There are 11 hidden switches. A switch that is on adds its own fixed numbers to the row, and there is some noise. The rows also spread widely along 16 directions, which tell nothing about the answers.
In the rows, zero is written as 128.
Known rows, each followed by its switches (1 for on, 0 for off):
[ 87 123 134 116  86 128 145 142 141 141  97  96  91 146  99 107 138 126
 129 176 115 118 131 119 173 149 146 122  67 122 151] -> 0 1 0 1 1 0 0 1 1 1 1
[128 143  80 145 116 151 113 142 211 155  94 115  96 106 105 143 155 149
 161 128 123 136 128 123 175 121 112 139 118 140 136] -> 0 1 0 1 0 1 1 0 1 1 1
[126 126 128 139 105 125 137 148 132 154 114 115 137 133 133 116 121 135
  99 176 116 145 165 138 147 148 133 139 112 122 144] -> 0 0 1 1 0 0 1 0 1 0 1
[145 153 132  96 114 165 158 162 136 125 140 122 125 113 132 170  92 145
 114 139  82 132 144 132 126 124 112 138 121 125 148] -> 0 1 0 1 0 0 1 0 1 1 1
[122 123 192 108 102 140 120 166 120 152 137 149 156 119 123 122 121 111
  98 177 104 143 133 125  97 134 129 119  96 120 165] -> 1 1 0 1 0 0 1 0 0 0 0
[183 164 142 145 138 121 125 122 136 132  96 136 124  95 120 184 132 153
 131 133  97 129 137 153 141 122 134  86 152 175 137] -> 1 0 0 0 0 0 0 0 1 0 0
[116 119 181 143 110 137  83 148 124 155 128 108 125 111  87 113 118 134
 142 130 140 149 116 113 122 114 123 118 131 126 128] -> 0 0 0 0 0 0 0 0 1 0 0
[148 167 142 115 143 139 114 136 129 170 165 171 101  75 121 159 128 134
 141 124 139 114 106 129 104  83 111 117 135  74 162] -> 0 1 0 1 0 0 0 0 1 0 0
[ 94 133 121 128  96 115 143 133 120 117  99 136 104 139 109 139 140 120
 144 119 142 151  93  82 128 118 158 101 120  89 142] -> 0 0 0 0 1 0 0 0 0 0 1
[129 156 153 158  60 143 124 154 132 136 131 105 113 120 103 115  83 161
 126 135 114 112 176 102 139 140  81 111 122 122 107] -> 0 0 1 0 0 0 1 0 0 0 1
[116 155 120 153 121 138 126 128 161 118 135 151 108 154 129 165 122 110
 108 122 132 160 158 128 142 142 116 147 125 113 146] -> 0 1 0 0 1 1 0 0 1 0 1
[ 95 131  89 133  83 113 105 159 133 118 129  89 129 143  97  80  99 143
 147 147 169 152 113 170 174 104  84 124 105 150  98] -> 0 1 0 1 1 1 0 0 1 1 0
[105 120 108 115  85 172  96 162 193 116 115 160 138 116 104 108 143 130
 140 140  96 147 106 122 141 128 101 141  83 144 129] -> 0 1 1 0 0 0 1 0 1 0 0
[107 117  90 120 124 124 171 128 145 114 128 131 131 144 102 114 147 121
 112 178 102 122  86  91 114 103 131 131 100 109 144] -> 0 0 0 1 0 0 0 1 1 1 0
[100 116 120 112 111 102 138 122 116  77 138 122  98 179  87 119 115 108
 124 139 148 107  80 129 144 107 113  83 114 157 131] -> 0 0 0 1 0 1 1 0 1 1 1
[108 115 135  92  99 104 188 139 170 134 115 134 138 132  99 137 150 120
 129 160 113 108  68  66  91 109 159  87 119 139 143] -> 0 0 1 1 1 1 1 0 0 1 1
[154 141 127 148 126 155 146 150 108 125 131 120 111 126 106 135  88 132
 112 152  84 131 164 126 147 116  80 122 120 108 147] -> 0 0 0 1 1 0 0 0 1 1 1
[164 166 145 132 154 142 134 123  86 140 161 107 131 102 100 138 106 165
 113 135 104 133 132 123  96  83 143 135 159 107 120] -> 0 0 0 1 1 0 0 0 0 0 0
[129 167 158 125 118 135 135 132  94 146 158  80  89 152  81 117 109 138
 136 157 142 112 131 109 155 129 112 124  89  65 159] -> 1 0 1 1 1 1 0 0 1 0 0
[151 137 108 118 150 135 128 145  90  76 133 107 108 167 108 171  99 118
 155  84 124 124 139 128 153 127 102 121 146 118 157] -> 0 0 1 1 0 0 1 0 0 1 0
[145 144  92  69 107 148 143 166 186 112 142 115 148 128 115 138 136 150
 171 146 111  84 120 124 161 162  87 129  74 128 166] -> 1 0 0 0 1 1 1 0 0 1 0
[103 148 135 127  98 141 133 127 171 139 101 106  74 122  88 148 120 138
 131 148 136 151  87 150 168  96  83 119 115 159 113] -> 1 1 0 0 1 0 0 1 1 0 0
[128 181 132 104  89 159 114 153 130  82 174 138 168 143 121 149 120 165
 141 118 110 140 122 100 111 147 156 133  83 109 136] -> 0 1 1 1 0 0 0 0 0 0 0
[112 124 144 133  97 118 137 151 148 164  95 129 110 114 115 122 138 118
 126 174 119 134 140 137 158 139 121 114  92 120 157] -> 0 1 0 0 1 0 0 1 0 1 1
[115 153 125 125  80  62 175 158 135 147 128 126 173 141 180 175 100 127
 100 169 186 178 133 158 125 145 128 110 134 124 143] -> 1 1 0 1 0 0 0 0 1 0 1
[132 140  77 144 113 144 169 148 131  90  99 114 119 164 127 169 104 127
 125 110  96 153 151  94 146 137 103 137 139 109 140] -> 0 0 1 1 0 0 1 0 1 0 0
[110 160  98 159 110 147 133 129 127 131 100 108  73 141 116 133 119 137
 119 137 126 165 149 141 184 114 116 137 111 112 130] -> 0 1 0 1 0 1 0 0 0 1 1
[122 115  77 138 120 119 128 153 111 134 102  88  86 131 105 104 111 124
 160 133 132 115 162 141 188 130  92 137 129  95 143] -> 0 0 1 0 0 0 0 1 1 1 1
[154 173 121 142 104 110 163 153 159 193  90 125 142  98 162 183 134 154
 114 175 137 180 149 135 135 137 153 116 128 106 166] -> 1 0 0 1 1 1 1 1 1 0 1
[151 169  88 117 157 142 139 126 188 170 155 115 109 106 129 156 142 157
 130 152 115  90 177 161 157 139 115 178 116 122 154] -> 0 1 0 1 1 1 0 1 1 1 0
[117 119 128 111  91 108 138 173 171 121 157 156 195 152 156 144 104 107
 104 167 151 167 124 164 134 156  74 137  95 141 153] -> 0 1 1 0 0 0 0 0 1 0 0

New rows. What belongs after each?
[130 140 126 162 126 110 155 134 180 159 117 122 110 122 107 178 122 121
 135 118 145 133 126 100 124 108  85 119 165 124 133] -> 0 1 0 1 1 0 0 0 1 0 0
[145 110 146 141 100  92 145 169 106 137 124 171 157 118 126 116  95  96
 114 161 126 129 142 137 117 121  72  73 129 117 152] -> 0 0 1 0 1 0 0 0 0 0 1
[115 156 154 116 125 131 143 108 173 157 112  96  81 132 123 171 141 145
 106 158 139 129 133 162 176 139 135 139 120 172 131] -> 1 1 0 1 0 0 0 0 0 0 1
[149 133 145 118  95 101 155 170 100 129 116 115 137 110 119 154  77 140
 138 127 133 129 122 135 120  99  95  65 160 149 127] -> 0 0 0 1 1 0 1 0 0 1 1
[126 166  53 119 100 131 145 135 126  73 161 125 144 175 138 117 118 157
 114 156 133 124 145 145 169 155 114 153  78 102 133] -> 0 0 1 1 0 0 1 0 0 0 1
[131 139 175 123 103 114 148 145  78 140 125 129 134 122 123 130  88 130
  93 158 108 137 149 143 105 113 138  97 141 138 126] -> 0 0 1 1 1 0 0 0 1 0 0
[155 151  59 117 129 131 137 156 116 115  99 156 137  90 134 141 136 145
 150 129  88 144 132 141 134 103 162 116 129 108 147] -> 0 1 0 1 1 0 0 0 1 1 1
[ 82 146 125 125  92 149 107 135 176 178 142 117 107 108 124 106 138 152
 117 157 146 145 146 132 143 132 145 178 105 110 118] -> 0 1 1 1 0 0 0 0 1 0 1
[159 133 100  93 149  94 142 173  99 140 133 129 137 117 124 160 124 109
 166 131 147 131 117 146 128 111 126 112 143  81 187] -> 1 1 1 1 1 0 1 1 0 1 1
[169 130 122 132 155 131 139 136 187 136 123 105 138 129  93 174 145 138
 150 125  98 107 137 103 132 145 115 137 145 145 155] -> 0 0 1 0 1 0 1 1 1 0 0
[ 94 149 131  98  87 171 119 157 133  97 164 123 120 151 110 124  98 131
 117 146 120 147 127 128 140 133 102 152  80 106 135] -> 1 1 0 1 1 0 0 0 1 0 1
[124 148  97 135 103 121 128 134 131 120 135 168 102 121 129 117 114 124
 106 154 133 117 133 173 156 111  74 116 109 124 128] -> 0 1 0 0 0 0 1 0 0 0 1
[123 153 142  77 129 146 144 139  89 121 124 132  96 139 130 142 118 119
 103 164 107 138 116 175 153 116 139 122  90 126 168] -> 1 1 0 1 0 1 1 0 0 1 0
[120 111 146 118 126 133 129 161 128 132 143 162 134 133 115 136 120  86
 121 141 121 148 111 110 114 114 107 118 117  93 170] -> 0 1 1 1 0 0 0 0 1 0 1
[116 137 114 126 152 135 172 115 217 163 113 138  92 115 105 194 173 114
 147 109 129 133  75  50 109  97 142 132 154 102 157] -> 0 1 0 1 0 1 0 0 0 0 1
[133 164 134 110  92  94 161 156 193 197 136  98 150 115 170 179 110 161
 121 163 186 135 159 173 161 164  90 144 120 138 145] -> 0 1 0 1 1 0 1 0 0 0 0
[115 154 106 146 106 147  99 134  79 109 110 156  95 115 131 106 107 137
  97 132  97 143 173 175 136 100 138 132 130 139 109] -> 0 1 0 1 0 0 1 0 0 1 0
[ 98  98  82  92  93 104 156 176 176 141 105 169 153  84 122 112 130 110
 154 134 123 118  83 111  85  77 112  92 149 148 120] -> 0 1 0 1 1 1 0 0 1 1 0
[140 135  99  97  94 117 196 166 174 117 124 167 163 116 144 186 110 128
 123 149 130 156  51 102 105  92  79  79 127 122 151] -> 0 0 0 1 0 0 1 0 1 0 1
[ 90  99  98 130 125 114 124 128 181 152 111 148  83 119 111 135 152  99
 136 125 146 115 118 110 122 110 122 143 158 124 138] -> 0 0 1 0 0 0 1 1 1 1 1
[ 93 127 110 137  94 122  73 133 181 122 158 126 151 134 112 100 134 151
 120 147 166 152 128 158 131 134 134 164 120 166  99] -> 0 0 0 0 1 0 1 0 1 1 1
[105 139  54 133  75 134 102 175 174 103 106 163 161 109 150 137 119 136
 145 120 135 192 138 153 135 124 118 144 131 140 114] -> 1 1 0 0 1 0 0 0 1 1 1
[133 165 107 125 125 150 105 114 185 119 176 161 115 100 111 136 128 155
 108 146 119 108 125 163 122 102  96 154 132 161 103] -> 1 1 0 0 0 0 0 0 1 0 1
[147 151  95 108 127 125 131 163 111 127 161 147 131 106 119 127  95 128
 146 131 127 112 132 157 127  99  78 119 126  93 145] -> 0 1 0 0 1 1 0 1 1 0 0
[109 117  24 145 111 123 152 160 141 123  97 181 131  89 128 106 138 110
 146 126  93 131 127  87  88  81 122 138 151  66 132] -> 0 1 0 0 0 0 0 1 1 1 0
[ 70 116 103  94 100 197 125 157 208 128 110 120 115 115 128 159 128 139
 131  99 101 183 116  95 123 117 143 188 139 147 110] -> 0 1 0 1 0 0 0 0 1 0 1
[141 162 104 153 105 132 130 148 132  74 153 132 137 142  96 166  99 141
 150  84 121 142 115  77  97 104 108 117 155 107 120] -> 0 1 0 0 0 0 1 0 0 1 1
[121 135 126 105 114 170 138 150 212 141 143 108 132 106 104 145 130 155
 131 137  81 106 142  96 118 131 125 153 123 165 120] -> 0 1 0 1 0 1 0 1 1 0 1
[107 113 138 123 107  93 155 115 224 120 110 176 138 152 114 167 183  98
 114 170 133 110  81  91 119 152 139  84 101 177 159] -> 1 0 0 1 1 0 0 0 1 0 1
[128 163 108 158  56 162  97 178 134 100 101 150 163 127 150 139  92 153
 120 136 111 206 165 143 150 143 101 118 100 138 119] -> 1 0 1 1 0 0 0 0 1 0 0
[148 156 161 143 161 116 107 106 172 159 160 112 100 125 110 182 143 139
 135 115 157  98 153 138 144 142 126 139 153 149 146] -> 0 1 0 1 0 0 0 0 0 0 1
[150 191  80  82 129 152 148 134 123 100 146  73  83 132  97 174 116 179
 190  90 118  97 111 120 170 126 133 148 116  84 144] -> 0 1 1 0 0 0 1 0 1 1 0
[108 161 153 139  93 125 126 123 162 111 132 144 119 154 111 156 131 123
 104 156 131 166 108 131 131 130 142 118 101 151 134] -> 1 1 1 0 0 1 0 0 1 1 1
[133 160 138 122 122 122 176 110 146 130 145 117  89 168 114 158 117 128
  94 170 143 120 107 139 171 127  85 111  96 126 152] -> 0 0 1 1 0 1 1 0 0 0 1
[137 128 127 148 123 126 115 162 119 124 134 160 129 133 122 136 111  92
 126 133 125 135 170 129 131 133  85 118 129  96 166] -> 1 1 0 1 1 0 0 0 0 0 1
[ 63 148  96 123  45 155 158 166 143 120 118  78 120 153 120 104  87 157
 119 150 137 187 117 102 156 120 115 151  90 102  97] -> 0 1 0 1 0 1 0 0 1 0 1
[164 133 167 171 121 122 108 149 106 134 121 120 150 131  96 134 117 132
 121 152 116 157 132 110 126 125 126  90 124 121 155] -> 0 0 0 1 0 0 1 0 1 0 1
[131 118 146 121 116 139 110 144 172 155 135 183 114  96 117 123 135 113
 108 172 103 101 147 157 131 122  93 111 105 162 151] -> 0 0 1 1 1 0 0 1 1 1 1
[111 132 102 149  91 126 123 134 177  95 163 151 166 130  98 105 121 143
 115 152 125 130  95 105  94 100  90 130 119 150  96] -> 0 0 0 0 0 0 0 0 1 1 0
[121 132 165 139 135 167 114 129 130 131 124 116  90 147 109 141 123 118
 107 136  98 137 170 120 154 146 130 139 112 134 157] -> 0 0 0 1 0 1 0 0 0 1 1
[122 175  99 134  67 148 145 153 173 131 121 143 103 122 127 149 119 148
 126 155 115 125 144 117 152 139  90 123  85 106 142] -> 1 1 1 1 0 0 1 1 1 0 1
[129 146 118 151 125 124 122 115 139 103 139 150 105 136  92 137 129 124
 131 113 121 116 117  98 116 107 131 105 144 126 123] -> 0 0 1 0 0 1 0 0 1 0 1
[146 166 116 111  57 121 137 195  88 112 125 150 130 110 138 146  67 140
 154 127 137 145 122 150 146 110  77  63 104  97 150] -> 0 1 1 1 0 0 1 0 1 1 1
[155 144 152 122 104 180 123 183  76  81 145 126 158 139 129 150  48 133
  95 135  71 175 165 145 110 118  80 128 130 139 136] -> 1 0 0 1 0 0 1 0 1 1 0
[126 135  68 166 100  84 182 136 139 140  88 102  88 151  92 106 118 116
 135 171 139 120 125 133 185 111  71 102 112  96 138] -> 0 1 1 0 1 1 1 0 1 1 1
[104 132 110 103  88 140 164 168 163  96 142 127 153 163 125 152  98 118
 121 137 124 168  97 105 130 126 100 126 104 127 136] -> 0 1 1 1 0 1 0 0 1 0 1
[128 143  45  97  89 105 156 171 149 136  97 120 140 102 145 119 122 152
 143 176 138 147 119 193 177 117 100 128 103 130 131] -> 1 1 0 0 1 0 1 1 0 1 1
[123 154  98 132 101  90 153 152 200 177 143 112 158 118 151 154 125 147
 140 139 183 129 147 132 134 140  98 144 142 126 127] -> 0 1 1 1 0 1 0 0 0 0 0
[ 74 119 126 132  87 121 166 155 147 135 141  96 117 153 117 138  92 115
 121 119 148 143 140  74 103 119 109 157 155 100 115] -> 0 1 1 1 0 0 0 0 0 1 1
[127 136 123  91 122  93 119 146 119 112 142 182 138 131 128 137 150 104
 148 146 155 109  90 159 135 128 133  81  84 119 180] -> 0 1 0 1 1 0 0 0 0 1 0
[136 137 103 156  99 155 163 155 151  82  87 158 128 165 114 180 123 102
 114 148  82 197 102  79 136 127  95 111  99  96 174] -> 1 0 1 0 0 0 1 1 1 1 1
[134 122 106 182 137 155 122 120 168 128 105 146 112 139 105 123 147 115
 102 152  78 143 170 106 152 141 110 156 119 119 144] -> 0 0 1 0 0 0 0 0 1 0 1
[143 189  95 145 149 145 140  96 181 132 137 121  82 142 114 192 158 152
 127 128 126 140 134 125 160 139 149 176 118  95 155] -> 0 1 0 0 1 0 1 0 1 1 1
[104 137 167  99 108 123 122 136 125 128 168  80 105 149 112 149  87 137
 128 118 160 104 154 131 127 141 121 139 155 149 117] -> 1 0 1 1 0 0 0 0 1 0 1
[122 144 150 101 133 132 165 126 181  94 118 111 119 202 143 252 130 110
 119 106 144 171 108 114 156 176 135 136 121 157 182] -> 0 0 1 1 0 0 1 0 1 1 0
[136 122 116  92 132 129 156 159 127 154 124 108 123 112 124 125 119 129
 131 167 113 119 126 153 163 123 110 127 107 113 160] -> 0 1 0 1 0 0 0 0 1 0 1
[148 150 180 148 103 130 157 138 138 161 108  88 101 135 101 155 106 139
 113 177 128 141 129 129 178 134  77  93 103 134 149] -> 1 0 1 1 0 0 0 0 0 0 1
